The rows come from 6 hidden closed curves, with some noise, and rows from the same curve form a group. Each curve winds through 6 dimensions. The rows are also pushed far along 4 directions, which tell nothing about the answers.
In the rows, zero is written as 100.
Known rows, each followed by its group:
106 95 85 113 101 105 107 110 101 84 155 82 108 107 110 122 105 118 95
 108 117 80 119 -> D
101 103 107 103 98 101 105 95 84 96 84 97 91 91 83 96 99 99 109 100 101
 120 99 -> D
89 105 107 97 112 92 90 100 108 95 94 107 99 108 99 102 93 86 93 116 118
 98 97 -> Q
108 117 104 89 112 102 80 108 114 101 93 111 93 110 110 103 93 103 84
 123 127 77 82 -> D
97 96 101 107 96 91 110 104 106 106 109 99 99 114 127 108 104 102 97 95
 118 88 107 -> W
101 89 96 85 108 93 113 108 91 80 123 96 93 103 72 115 106 115 92 101 97
 117 121 -> D
109 89 103 104 89 95 115 108 99 126 94 98 98 100 132 103 107 101 105 102
 115 90 98 -> U
126 121 98 85 97 106 115 104 100 143 88 101 122 93 124 97 76 123 85 98
 104 73 103 -> D
108 88 97 90 97 84 126 109 79 96 144 83 105 105 87 115 108 125 97 95 84
 123 133 -> Q
98 128 100 88 111 98 107 97 87 102 107 101 129 102 76 103 70 104 86 107
 81 100 126 -> D
105 91 86 117 81 104 98 98 108 97 139 79 99 99 133 120 118 107 106 97
 121 74 88 -> D
95 117 110 94 118 115 84 94 95 99 54 117 106 85 61 75 77 80 99 109 77
 119 90 -> W
84 97 105 108 105 96 101 100 97 80 99 104 91 107 90 101 102 90 104 101
 106 113 114 -> W
107 133 105 90 137 105 82 108 105 111 80 126 124 111 82 76 58 111 77 116
 70 99 121 -> V
110 118 97 112 110 111 98 110 110 121 98 104 120 101 128 94 74 106 90
 115 119 66 110 -> D
111 90 99 104 98 102 99 109 110 107 98 98 84 100 124 103 110 109 100 106
 126 87 90 -> D
92 86 93 109 100 106 106 96 88 63 122 83 89 87 64 100 109 98 113 92 92
 126 111 -> Q
92 95 94 103 121 101 73 106 120 67 123 105 93 117 88 104 106 104 88 109
 106 93 94 -> V
115 87 105 97 96 92 142 104 78 127 98 87 111 96 103 93 92 113 101 76 83
 127 128 -> B
110 107 98 105 114 102 84 107 127 126 92 115 114 115 137 90 85 110 82
 103 108 70 95 -> V
90 123 112 96 122 107 84 106 103 92 73 127 102 116 81 93 79 90 89 124
 103 96 107 -> W
102 88 94 86 79 93 120 92 78 84 114 85 85 87 73 104 122 117 116 69 69
 131 111 -> W
85 89 102 100 109 101 72 93 108 70 96 101 76 96 85 101 115 71 103 116
 103 115 78 -> B
97 107 109 91 103 90 117 90 84 102 88 100 107 103 70 99 88 107 94 83 84
 130 112 -> U
114 82 91 91 87 88 118 116 85 104 148 83 98 102 113 111 124 126 108 97
 73 109 125 -> V
106 112 101 87 109 93 86 111 102 108 114 107 106 108 112 101 95 108 93
 121 88 89 110 -> V
92 63 98 123 78 99 120 88 100 102 94 82 87 86 117 101 124 84 121 73 119
 112 82 -> W
115 101 102 91 115 102 120 112 90 118 103 99 120 102 91 84 80 112 90 94
 75 113 127 -> B
121 107 97 87 92 103 128 99 82 122 113 85 114 99 101 115 92 122 87 88 91
 102 114 -> Q
97 76 107 117 94 105 109 97 113 119 61 106 96 94 115 84 106 81 110 84
 116 102 77 -> W
88 81 101 113 103 108 102 89 103 86 81 100 84 96 93 96 107 79 104 85 101
 119 95 -> Q
109 90 90 107 79 99 103 103 101 113 118 88 91 91 139 108 120 109 113 97
 104 84 97 -> B
94 125 106 104 117 109 78 92 97 97 74 113 103 92 86 84 76 89 99 115 84
 107 103 -> U
99 93 104 97 100 86 116 98 100 127 79 105 109 94 117 78 91 98 103 77 78
 114 113 -> W
92 81 94 117 82 99 102 102 101 76 130 84 79 100 116 119 129 95 116 104
 131 90 95 -> B
87 89 113 103 89 82 125 89 85 126 61 106 108 94 98 75 96 88 117 67 70
 137 108 -> D
114 107 97 102 86 98 123 110 100 125 108 93 110 104 136 101 95 116 100
 91 125 71 108 -> B
114 81 91 112 92 99 126 102 93 124 118 81 115 87 122 90 100 114 107 75
 81 107 117 -> W
105 95 105 103 85 95 129 93 86 126 88 93 106 96 115 106 98 104 102 84
 102 110 109 -> U
108 79 93 110 84 94 129 103 79 99 139 77 96 101 110 126 120 123 107 94
 103 114 125 -> D
109 110 102 112 108 116 88 101 115 122 86 102 115 97 119 88 82 91 91 111
 117 74 78 -> V
92 121 109 88 123 100 91 108 101 88 79 119 107 105 68 76 75 92 95 111 94
 103 112 -> V
89 116 117 98 111 97 86 96 105 106 61 114 101 98 96 90 82 72 97 127 126
 96 82 -> Q
113 101 98 85 89 96 123 99 97 123 110 90 112 105 114 110 98 111 88 81
 100 90 102 -> U
95 110 104 90 106 95 86 99 102 85 117 97 100 114 90 121 100 95 87 121
 118 93 89 -> V
106 109 98 109 123 105 89 111 105 101 114 106 115 114 102 97 82 114 85
 115 92 94 120 -> V
89 96 99 102 107 94 108 104 85 63 134 92 92 114 71 115 108 107 100 103
 93 122 132 -> W
101 127 107 94 112 105 94 100 85 101 80 105 112 83 72 82 71 93 103 121
 94 106 106 -> Q
86 92 112 98 109 94 106 96 99 82 82 101 89 102 74 92 97 78 101 96 118
 121 94 -> B
79 85 106 117 107 107 76 100 123 93 64 118 86 95 110 83 106 58 112 113
 117 92 75 -> B
88 85 96 112 86 101 82 96 111 83 100 99 73 90 117 103 128 81 120 107 120
 91 76 -> B
119 94 91 99 92 100 111 120 112 118 128 90 108 104 137 96 105 116 101 94
 117 63 99 -> V
86 76 106 93 94 88 106 91 87 81 98 96 81 100 72 113 124 90 108 92 87 141
 96 -> W
87 108 98 97 105 101 79 88 98 57 128 91 88 109 71 125 108 93 92 113 112
 105 91 -> U
110 120 102 108 109 103 99 109 109 132 91 109 126 108 130 81 73 108 93
 102 97 74 109 -> D
91 97 104 107 100 110 84 88 116 86 86 101 81 106 106 117 108 73 91 110
 139 89 67 -> Q
109 104 106 101 103 102 105 94 102 130 77 104 116 100 110 94 85 103 89
 93 96 101 91 -> V
84 59 96 110 82 90 98 103 112 74 113 95 69 99 110 102 142 86 124 86 114
 106 84 -> B
108 113 96 113 108 124 75 98 114 107 86 104 98 94 126 98 90 88 92 122
 117 72 82 -> Q
106 71 98 96 80 92 124 90 84 99 113 75 82 87 99 109 124 103 111 75 96
 130 95 -> B
107 107 108 90 108 100 96 110 105 114 72 114 103 97 97 76 90 101 101 102
 97 97 92 -> U
117 98 92 102 104 105 105 109 99 126 108 98 115 96 124 88 92 118 96 96
 75 93 114 -> W
94 83 105 106 83 98 91 86 108 119 54 106 81 75 124 86 114 75 118 89 100
 109 69 -> Q
119 104 96 95 94 99 117 110 84 116 141 80 115 105 114 120 100 119 95 113
 99 90 115 -> V
110 92 97 107 89 101 113 103 114 129 81 97 109 85 130 77 95 98 108 82
 119 79 82 -> Q
91 104 102 103 112 112 80 93 105 88 67 110 91 82 79 76 91 78 107 103 88
 112 89 -> Q
96 94 106 80 104 86 118 101 85 92 104 100 99 109 71 104 103 102 96 90 80
 131 118 -> U
97 117 101 95 121 114 74 107 113 86 87 113 101 99 87 81 85 84 95 120 100
 84 94 -> U
112 100 100 101 113 105 108 112 101 119 103 102 117 103 112 88 85 106 93
 103 89 95 117 -> B
97 104 107 97 100 92 117 89 83 119 83 103 109 100 99 98 88 102 96 88 76
 124 120 -> U
122 110 101 96 108 114 104 110 106 126 87 102 113 99 112 87 82 105 88
 103 106 82 94 -> Q
99 101 99 89 96 91 105 105 95 97 103 102 94 97 97 95 105 108 108 96 89
 104 113 -> V
82 78 106 97 96 87 97 94 118 86 90 103 80 111 103 107 122 74 102 89 125
 104 74 -> U
108 100 110 97 93 84 120 95 90 138 67 106 108 95 109 86 91 116 103 80 81
 122 106 -> U
85 81 102 108 98 100 108 100 86 82 105 96 92 97 80 108 113 84 112 105 93
 124 110 -> B
97 110 105 90 122 103 78 105 112 100 78 120 104 104 86 78 84 91 91 109
 82 101 95 -> W
87 75 105 109 81 87 114 86 116 122 66 104 89 92 134 106 113 77 107 85
 137 93 76 -> D
107 89 91 102 81 96 105 90 109 107 112 85 96 98 120 109 116 112 100 73
 109 92 78 -> U

New rows. What belongs after each?
109 120 106 95 125 112 99 115 97 101 89 107 116 102 77 80 69 99 90 119
 104 96 110 -> Q
98 93 117 97 105 100 110 99 100 122 48 113 97 97 98 80 91 78 100 95 108
 114 87 -> Q
100 87 105 94 86 86 135 93 85 126 83 96 105 91 105 106 101 103 102 80 94
 121 114 -> D
124 107 89 99 86 94 99 105 100 113 144 81 105 107 128 125 112 144 91 102
 114 77 95 -> U
101 75 99 106 76 87 132 104 92 98 118 81 86 100 115 109 125 108 117 75
 118 107 106 -> B
113 141 101 96 113 116 97 107 91 109 92 112 118 106 92 94 67 114 88 118
 92 81 120 -> W
99 109 91 100 95 99 89 100 115 86 146 86 108 119 114 125 106 105 88 107
 133 64 85 -> D
118 100 108 93 100 101 114 106 106 144 75 105 109 106 132 95 90 102 88
 96 113 86 89 -> Q
113 75 89 100 88 97 123 99 93 106 136 72 109 90 105 105 112 116 103 73
 86 111 104 -> W
115 80 92 105 83 96 118 100 90 110 137 73 92 98 132 125 122 116 101 94
 106 101 105 -> B
93 97 100 110 103 112 87 95 112 91 66 108 85 78 96 85 98 80 109 107 119
 96 81 -> D
97 82 94 112 101 106 87 101 111 77 113 88 78 94 107 95 117 88 109 100
 118 99 85 -> B
83 63 108 103 97 86 107 97 107 97 82 103 81 101 103 96 123 73 110 88 105
 126 86 -> B
96 107 101 87 120 105 100 108 102 84 107 105 109 113 77 94 84 92 86 102
 89 102 117 -> U
80 58 95 108 96 90 95 98 108 64 116 96 69 96 93 110 136 87 116 94 106
 120 94 -> D
97 113 105 91 114 95 92 108 93 90 123 101 106 115 88 115 93 100 89 129
 102 101 115 -> V
94 75 103 108 75 86 121 90 109 118 88 92 90 98 132 115 121 89 106 80 136
 94 79 -> D
116 81 86 95 87 107 122 109 94 99 138 78 101 96 106 107 118 115 104 80
 87 97 110 -> U
120 94 91 106 91 102 111 101 108 121 131 84 115 112 129 121 104 124 84
 92 118 77 91 -> V
121 86 87 102 74 93 122 106 95 119 142 70 107 88 133 114 117 127 111 89
 113 81 98 -> Q
105 100 108 100 106 101 93 101 117 131 66 115 98 108 136 96 93 87 87 106
 112 85 84 -> Q
107 110 101 96 100 105 79 97 114 123 80 108 98 93 130 96 96 92 95 116
 105 79 78 -> Q
99 122 98 100 118 113 92 99 92 81 105 100 110 92 66 90 76 100 96 111 86
 106 118 -> Q
97 83 96 94 99 87 112 102 99 104 111 100 99 99 105 108 109 106 100 94 86
 111 118 -> D
93 98 110 100 97 88 111 100 102 113 76 106 94 104 116 94 99 89 103 97
 121 101 98 -> B
107 105 94 90 97 90 110 106 103 96 142 89 105 120 113 120 105 122 87 95
 111 82 114 -> W
89 112 114 88 104 91 91 89 94 101 61 116 99 95 75 78 90 85 107 95 75 126
 92 -> D
104 81 99 102 81 85 125 104 97 105 122 85 90 108 126 117 121 110 105 85
 124 97 104 -> B
92 108 96 92 104 106 80 93 98 59 129 90 88 106 66 123 110 95 94 119 108
 102 89 -> W
72 67 100 104 98 85 89 93 120 69 104 103 74 106 101 115 131 73 106 99
 127 106 81 -> D
91 77 94 119 80 98 109 91 89 79 125 78 88 91 98 111 126 96 122 85 101
 118 98 -> D
109 114 98 103 111 101 103 109 91 96 132 94 108 115 106 123 89 117 86
 125 114 88 125 -> D
106 93 99 103 87 91 121 92 94 126 107 91 107 104 129 113 103 110 95 82
 95 103 110 -> U
109 77 91 118 87 99 124 103 87 91 133 77 97 96 98 105 118 125 113 77 97
 116 114 -> U
97 85 102 116 90 98 88 100 111 108 81 103 82 91 128 94 117 90 116 105
 118 96 77 -> U
105 102 106 87 109 94 111 104 100 116 75 112 103 97 96 93 86 104 91 101
 104 104 109 -> D
103 67 96 119 94 98 108 104 119 121 96 98 97 97 144 89 115 95 108 83 107
 92 89 -> W
97 106 105 103 106 105 82 104 102 101 79 112 91 92 102 87 98 90 109 121
 100 100 93 -> U
104 77 111 94 95 96 124 99 89 116 74 98 89 95 92 93 111 93 106 82 91 132
 94 -> Q
97 82 99 102 96 98 113 108 89 81 119 97 87 113 85 115 121 109 105 96 95
 117 115 -> W
106 89 94 99 84 100 107 105 110 99 108 98 90 105 117 101 119 111 105 79
 108 85 92 -> W
95 118 102 99 113 115 88 97 116 99 76 110 108 102 98 85 77 76 89 102 115
 78 86 -> U
105 137 101 87 110 101 98 101 91 104 115 100 127 112 82 102 71 111 83
 110 88 91 115 -> D
100 100 100 114 114 114 82 105 115 100 85 108 96 98 114 85 92 85 100 114
 112 86 91 -> Q
103 111 107 97 98 91 114 106 97 116 84 104 105 104 115 93 86 102 99 98
 115 92 110 -> B
109 125 109 97 126 111 103 114 95 109 82 109 121 99 80 75 62 100 91 117
 101 96 115 -> Q
113 81 101 101 96 101 136 111 80 113 98 88 105 88 87 83 100 110 113 80
 87 125 116 -> Q
94 77 103 99 84 87 101 99 113 117 79 106 85 97 130 94 122 85 111 87 107
 100 79 -> B
104 84 100 97 83 95 111 98 100 111 92 92 93 88 108 95 115 95 113 84 104
 102 82 -> V
113 103 95 96 105 119 104 96 92 96 105 92 98 97 87 105 96 108 90 94 81
 108 104 -> Q
97 80 103 113 103 100 84 96 121 109 83 104 95 104 118 94 110 84 98 99
 113 98 67 -> V
99 95 97 90 107 109 106 104 87 75 113 94 96 92 61 92 102 95 105 94 75
 120 114 -> U
114 125 102 71 124 100 91 108 93 100 116 102 115 108 78 98 76 114 77 117
 76 103 116 -> B
99 87 91 109 94 102 99 94 81 67 134 81 85 90 72 111 120 114 114 95 79
 132 112 -> U
112 108 98 88 102 96 96 100 105 130 94 105 113 96 125 89 89 110 93 97 74
 93 103 -> W
116 90 92 103 77 90 108 97 95 115 126 82 95 96 124 116 122 134 106 84 96
 102 92 -> U
103 107 104 81 100 93 113 98 79 90 96 95 93 91 67 90 95 108 105 89 80
 129 114 -> B
108 110 105 100 90 93 97 88 97 130 71 104 102 89 117 91 95 113 106 92 92
 105 87 -> U
109 107 93 102 109 106 91 103 108 89 138 88 109 118 98 124 98 115 78 112
 121 81 93 -> V
86 87 101 109 92 96 121 87 90 105 81 99 104 82 91 94 98 84 114 82 88 122
 112 -> D
112 106 95 108 108 105 91 108 102 103 110 99 107 99 107 87 92 120 101
 104 92 92 106 -> U
117 111 105 85 96 89 109 111 105 143 92 101 118 101 131 94 86 111 92 108
 117 76 92 -> Q
102 106 103 102 104 102 119 92 96 114 77 102 116 97 91 82 79 99 96 73 87
 111 109 -> U
118 148 103 95 125 126 90 106 100 120 86 108 128 102 100 91 51 104 73
 128 109 68 106 -> Q
92 79 103 111 102 97 93 96 118 104 68 113 90 96 107 80 108 90 108 80 98
 109 82 -> V
92 99 112 93 115 96 94 100 108 118 67 118 106 103 103 88 88 76 91 111 95
 107 94 -> B
90 74 101 122 85 96 106 95 102 93 104 90 80 98 121 116 123 89 112 99 133
 102 90 -> D
100 96 103 108 99 99 98 101 112 97 89 100 96 102 99 89 102 100 103 90
 124 93 79 -> U
103 110 101 95 133 102 98 114 96 90 120 104 121 113 75 90 76 108 83 113
 75 111 132 -> W
118 110 99 79 101 93 118 112 78 103 131 89 111 109 80 115 96 134 91 105
 88 109 123 -> U
120 100 103 90 89 92 136 105 93 140 100 90 116 103 124 101 90 118 91 80
 107 93 110 -> B
92 103 103 105 109 105 90 92 116 102 73 111 102 99 105 81 87 79 96 89
 100 95 89 -> U
98 90 97 97 106 101 88 114 104 70 132 91 91 103 84 99 115 90 107 116 106
 98 92 -> V
113 102 94 91 85 92 130 99 79 112 136 78 121 103 97 112 100 128 98 78 78
 106 121 -> D
103 93 102 119 83 104 95 93 105 115 77 97 90 83 126 93 109 95 118 98 120
 93 74 -> U
114 114 108 86 94 99 109 97 86 137 73 102 110 86 106 93 86 104 99 105 89
 105 98 -> Q
115 115 99 102 105 116 89 102 112 127 83 106 115 95 120 92 83 100 89 110
 104 73 84 -> W
103 106 102 94 105 109 101 93 90 88 108 94 95 105 82 119 100 98 87 108
 102 109 100 -> Q
103 122 99 92 100 97 109 98 95 113 115 95 126 106 102 107 80 108 88 99
 96 85 111 -> D
103 105 101 99 111 100 83 107 100 86 105 104 91 103 91 91 102 106 103
 111 90 107 101 -> D
111 107 90 103 123 111 79 119 111 83 146 96 111 115 97 102 94 115 85 123
 97 81 110 -> V
94 111 97 93 104 98 97 88 87 77 126 90 100 107 74 121 98 106 90 103 89
 117 113 -> U
111 108 105 99 95 93 104 102 93 124 100 99 101 108 125 107 100 115 97
 107 103 97 103 -> D
116 103 92 97 88 102 99 99 102 127 114 90 105 92 140 109 105 115 97 102
 97 81 96 -> Q
94 115 103 104 119 101 92 97 111 92 94 108 111 113 88 90 79 98 86 96 107
 96 101 -> U
96 109 111 104 105 102 88 105 112 117 65 116 97 101 121 91 91 78 100 123
 131 80 83 -> U
111 127 98 81 112 105 72 112 105 88 129 102 101 113 96 118 96 111 83 139
 115 71 92 -> U
80 99 106 108 110 106 84 90 104 82 73 110 88 93 87 88 97 67 108 105 96
 113 93 -> U
109 118 97 84 109 106 94 94 91 98 111 99 104 107 91 116 90 110 78 109 81
 102 112 -> Q
111 108 100 102 115 101 94 106 116 128 84 116 117 108 122 83 81 114 87
 97 90 87 105 -> V
90 96 97 105 103 97 81 96 117 78 123 96 89 115 112 126 112 89 89 116 133
 82 87 -> Q
101 103 87 95 111 102 94 108 106 81 141 94 113 105 90 109 95 111 90 107
 90 86 119 -> D
91 111 103 91 104 92 92 94 96 80 113 95 100 100 78 112 94 94 96 114 113
 102 98 -> Q
108 106 109 91 93 93 101 91 105 138 70 102 98 94 136 96 94 93 94 97 110
 94 82 -> B
107 99 103 97 82 101 116 89 85 130 71 100 100 83 106 96 102 102 108 85
 81 115 95 -> W
105 93 104 101 90 89 124 95 91 132 91 98 108 102 125 104 98 106 98 83 88
 111 114 -> U
